The rows come from 4 hidden closed curves, with some noise, and rows from the same curve form a group. Each curve winds through 6 dimensions. The rows are also pushed far along 4 directions, which tell nothing about the answers.
In the rows, 128 means zero.
Some rows, each with its group after it:
[153 129 118  90 135 121 107 134 139 133 118 130  91 142 137 128 119 144] => (1)
[131 134 122 169  90 114 137 137 155 124 135 129 120 132 122 133 154 124] => (2)
[129 121 129 121  98 137 127 131 133 102 146 146 139 156 124 143 135 132] => (0)
[132 143 133 111 142 152 139 125 107 126 129 131 139 131 127 121 134 116] => (2)
[162 125 110 103 118 108 106 123 133  97 106 136 120 167 168 139 119 138] => (0)
[ 83 124 129 149 122 151 148 139 120  85 156 109 169 125 117 119 143 151] => (1)
[136 104  99 100 111 112  86 154 133  99 125 142 106 143 144 183  84 140] => (2)
[121 129 140 109 112 156 133 127 110 114 144 150 151 135 126 134 121 145] => (1)
[125 127 121 170 113 140 159 134 134  76 142  79 167 132 135  86 171 152] => (1)
[146 180 180 176  52 126 180 120 167 139 139 150 163 124 118 124 207 188] => (3)
[ 74 112 141 138 166 166 133 118 140 165 150 154 124 101  76 146 102 130] => (1)
[122 119 132 145 146 161 125 102 149 139 136 146 121 133  97 110 100 134] => (1)
[120 150 123 102 102 117 129 160 112 114 148 120 124 123 124 133 125 139] => (3)
[143 126 150 155 105 125 139 113 158 139 123 132 145 138 118 137 153 128] => (3)
[138 116 121 142 130 151 133 140 120  98 110 101 153 112 142 151 133 149] => (3)
[164 123 132 114 132  97 116 107 138 138 120 144 104 141 151 133 134 138] => (0)
[163 143 105  89  99 129 143 174 163 103  84 104 124 181 162 122 158 139] => (0)
[159 169 133 118 123  93 136 129 141 138 103 101 123 150 143 118 171  96] => (2)
[153 139 121 105 101 126 130 140 131 119 121 151 122 152 146 122 119 143] => (2)
[ 92 105 132 169  66 152 115 142 106  69 179 124 170 107  98 215 149 147] => (3)
[127 153 143 107 110 114 102 106 118 128 117 167 130 137 145 183 124 144] => (3)
[142 161 131 113 154 105 115 100 170 204  93 172  54 143 126  97 114 119] => (0)
[124 154 145 165  83 100 153 139 137 138 146 123 121 114 127 128 204 136] => (1)
[ 92 128 146 136 115 136 126 130 140 147 157 157 129 107  88 183 130 145] => (1)
[ 74 132 132 128 116 143 142 140 115 122 150 145 148 133 112 147 131 123] => (1)
[137 118 110 124  78 145 136 160 130  66 136 111 157 170 138 143 150 127] => (0)
[123 169 152 124  93  77 129 131 149 165 142 152  94 125 123 140 174 143] => (1)
[ 86 117 158 154 146 137 127  95  98 143 158 140 155  99 104 142 133 116] => (3)
[181 157 133 146 112  93 145 111 147 121 139 114 112 145 137 102 179 114] => (2)
[104 125 131 132 153 149 152 128 123 125 129 113 154 129 121  87 123 121] => (3)
[115 150 143 119 124 155 132 122 128 139 138 144 143 123 102 124 105 139] => (0)
[156 129  78  96 135 148 134 174 158  89  65  91 126 179 171 105 111 130] => (3)
[113  92 111 138 173 143 126 124 111 105 124 102 150 117 130 118  87 115] => (2)
[127 106 112 138 104 148 157 178  94  55 152  78 173 112 150 141 168 157] => (2)
[ 56 109 121 190 139 167 126 119  96 118 184 127 135  80  70 140 119 107] => (0)
[118 126 139 127 130 138 151 137 134 118 134 113 161 129 121 100 134 131] => (3)
[139 126 129 125 133 133 126 129 106 107 156 118 123 112 120 162 148 133] => (2)
[ 80 136 139 113 157 129 126 114 114 130 150 147 131 124 113 113 103 143] => (1)
[150 107 122 131 150 116 126 122 135 152 126 114 104 123 119 114 136  96] => (0)
[109 116 115 169 132 161 130 134 137 117 128 123 125 108 112 153 127 139] => (3)
[167 183 145  82 126 110 136 116 130 161  99 146 115 158 149 101 146 109] => (2)
[143 128 123  97 154 121 130 140 149 144  83 122 120 143 156 121 121 137] => (3)
[139 138 130 163 107 156 143 131 147 115 120 114 146 118 127 135 152 164] => (0)
[128 115 135 159 101 132 122 126 142 126 128 134 143 114 116 163 115 142] => (2)
[ 89  83  99 158 123 176 140 168 137  83 137  94 158 123 105 175 133 128] => (1)
[143 136 157 126  99 101 102 110 142 157 132 173 122 116 118 175 102 153] => (2)
[109 105 102 135 104 150 128 182 115  71 139  82 146 111 138 187 154 155] => (0)
[ 90 175 187 127  84 143 128 110 117 163 177 190 142  95  74 168 115 176] => (0)

New rows, each followed by its group:
[109 146 138 136  75 133 153 153 125 112 144 139 156 141 128 152 169 125] => (1)
[ 86 123 136 136 140 118 124 119 128 155 141 142 113 127 106 131 138  96] => (3)
[147 126 148 195  88 167 172 109 135 116 140 122 178 123 110 104 170 122] => (1)
[120 147 138 144 116 126 127 121 135 142 138 136 115 124 103 160 152 115] => (2)
[143 173 162 118  88  94 139 131 119 121 140 119 150 130 134 166 181 143] => (2)
[113 104 117 170  99 178 149 146 125  99 156 116 144 117 105 140 164 133] => (1)
[152 123 112 120 163 134 121 131 131 125  84 104 126 128 157 124 110 126] => (3)
[159 120 138 155 102 116 140 117 139 110 137 123 138 123 144 140 177 154] => (0)
[132 101 111 152 120 168 147 149 153  88 107  99 166 145 134 135 135 144] => (3)
[116 111 108 124 111 154 113 137 104  59 121 110 175 155 150 170 119 123] => (3)
[149 141 131 113  62 115 119 164 147 102 141 134 132 133 127 189 137 171] => (3)
[131 116 129 134 108 127 143 143 119 101 126 118 163 120 148 125 118 154] => (2)
[ 49 134 131 138 155 169 123 115 115 158 166 182 105  91  78 140  79 151] => (3)
[124 156 151 162 110 120 153 120 130 130 145 108 149 119 111 135 187 115] => (2)
[140  96 119 125 117 126 113 147 121 102 146 108 134 122 127 170 137 125] => (0)
[163 127 128 153  79 137 165 166 133 107 130 108 144 113 146 131 184 165] => (2)
[155 107  94 169 125 111 159 154 142  81 113  58 148 134 155  98 167 115] => (2)
[121 139 121  42 118 122  79 152  85 102 156 172 105 140 139 216  90 154] => (2)
[130 171 183  86 106  66 105  93 107 171 143 179 126 125 131 155 136 129] => (3)
[141 125 111 138 147 149 131 137 129 129 122 108 120 108 121 117 101 131] => (3)
[133 107 113 105 177 127 127 131 150 144  77 108 118 153 152 112 120 104] => (3)
[127  97  98 124 163 147 149 160 103 100 126  91 133 113 151 101 126 128] => (2)
[ 66 135 150 134 158 157 136 106  96 144 158 157 144  94 102 122 105 143] => (3)
[ 94 131 121 103 118 129 124 153 117 138 133 159 115 122 132 144 106 143] => (2)
[ 70  93 144 116 206 168  94  76 103 172 160 183 122  89  73 137  19 131] => (3)
[127 100 112 166 121 154 132 117 125  80 142 121 148 134 136 138 139 142] => (0)
[130 122 102 128 168 130 157 146 115 112 122  83 130 128 149  71 147 103] => (2)
[101 103 142 187 106 170 147 113 101 106 159 139 184 101 106 141 137 117] => (1)
[135 147 105 140 107 127 140 158 107  90 116  86 144 124 152 134 162 126] => (3)
[139 144 156 178 113 121 178 112 144 157 125 132 152 106 126  62 156 139] => (2)
[151 128 147 100  90 111 121 122 143 124 138 167 127 162 134 158 140 151] => (0)
[113 100 115 145 126 115 127 153 121  97 142 100 140 108 136 146 123 143] => (2)
[126 116 137 174 119 155 152 128 118 100 127  96 179 108 135 142 169 143] => (3)
[145  85  90 156 151 147 137 160 130  91 108  57 142 118 141 133 142 107] => (2)
[106 126 132 131 116 150 112 136 109 121 173 145 128  89  93 166  83 158] => (3)
[ 73  84 127 132 145 163 104 124  81  87 152 122 171 106 121 190 103 133] => (3)
[116 121 109  93 166 129 122 128 145 142 103 131 111 168 128  84  89  88] => (3)
[110 136 130  91 146 133 126 134 108 116 121 134 145 138 140 122 101 136] => (3)
[167 136 151 158 110 112 134 105 157 155 115 136 126 114 123 124 134 137] => (2)
[144  92 101 141 124 182 154 167 124  91  99  89 166 123 147 117 124 137] => (2)
[102 105 144 190  73 160 155 156 113  75 181 100 174  78 111 197 201 183] => (0)
[ 90 120 126 166 119 126 140 141 124 129 150 118 121 104 112 135 165 126] => (1)
[145 114 113 183 112 172 165 152 129  76 118  71 176 107 139 132 165 150] => (3)
[123 132 153  67  94 109  76 132  86  90 140 159 160 121 153 252 102 183] => (3)
[ 80 107 133 170 128 151 111 110 113 135 168 143 130 100  82 164 117 109] => (3)
[ 91 144 154 132 144 114 142 112  94 148 176 153 124  92 109 126 136 142] => (2)
[117 112 102 155  93 154 128 155 136  74 118 101 171 150 132 155 125 128] => (2)
[133 141 142 108 158 149 132 103 105 148 134 145 125 122 119 118 117 117] => (2)
[129 147 142 111  70 118 136 147 138  98 140 137 161 161 133 145 151 147] => (3)
[ 96 162 136 131 124 139 136 125 133 152 143 168 111 118 105 124 117 153] => (3)
[129 115 128 146 149 147 134 119 118 119 107 107 152 116 141 133 135 127] => (3)
[ 93 103  92 108 136 146 104 171 110  94 119 111 120 123 141 196 109 138] => (3)
[116 138 104  96 115 127 119 162 118  91  95 117 133 153 171 165 143 140] => (3)
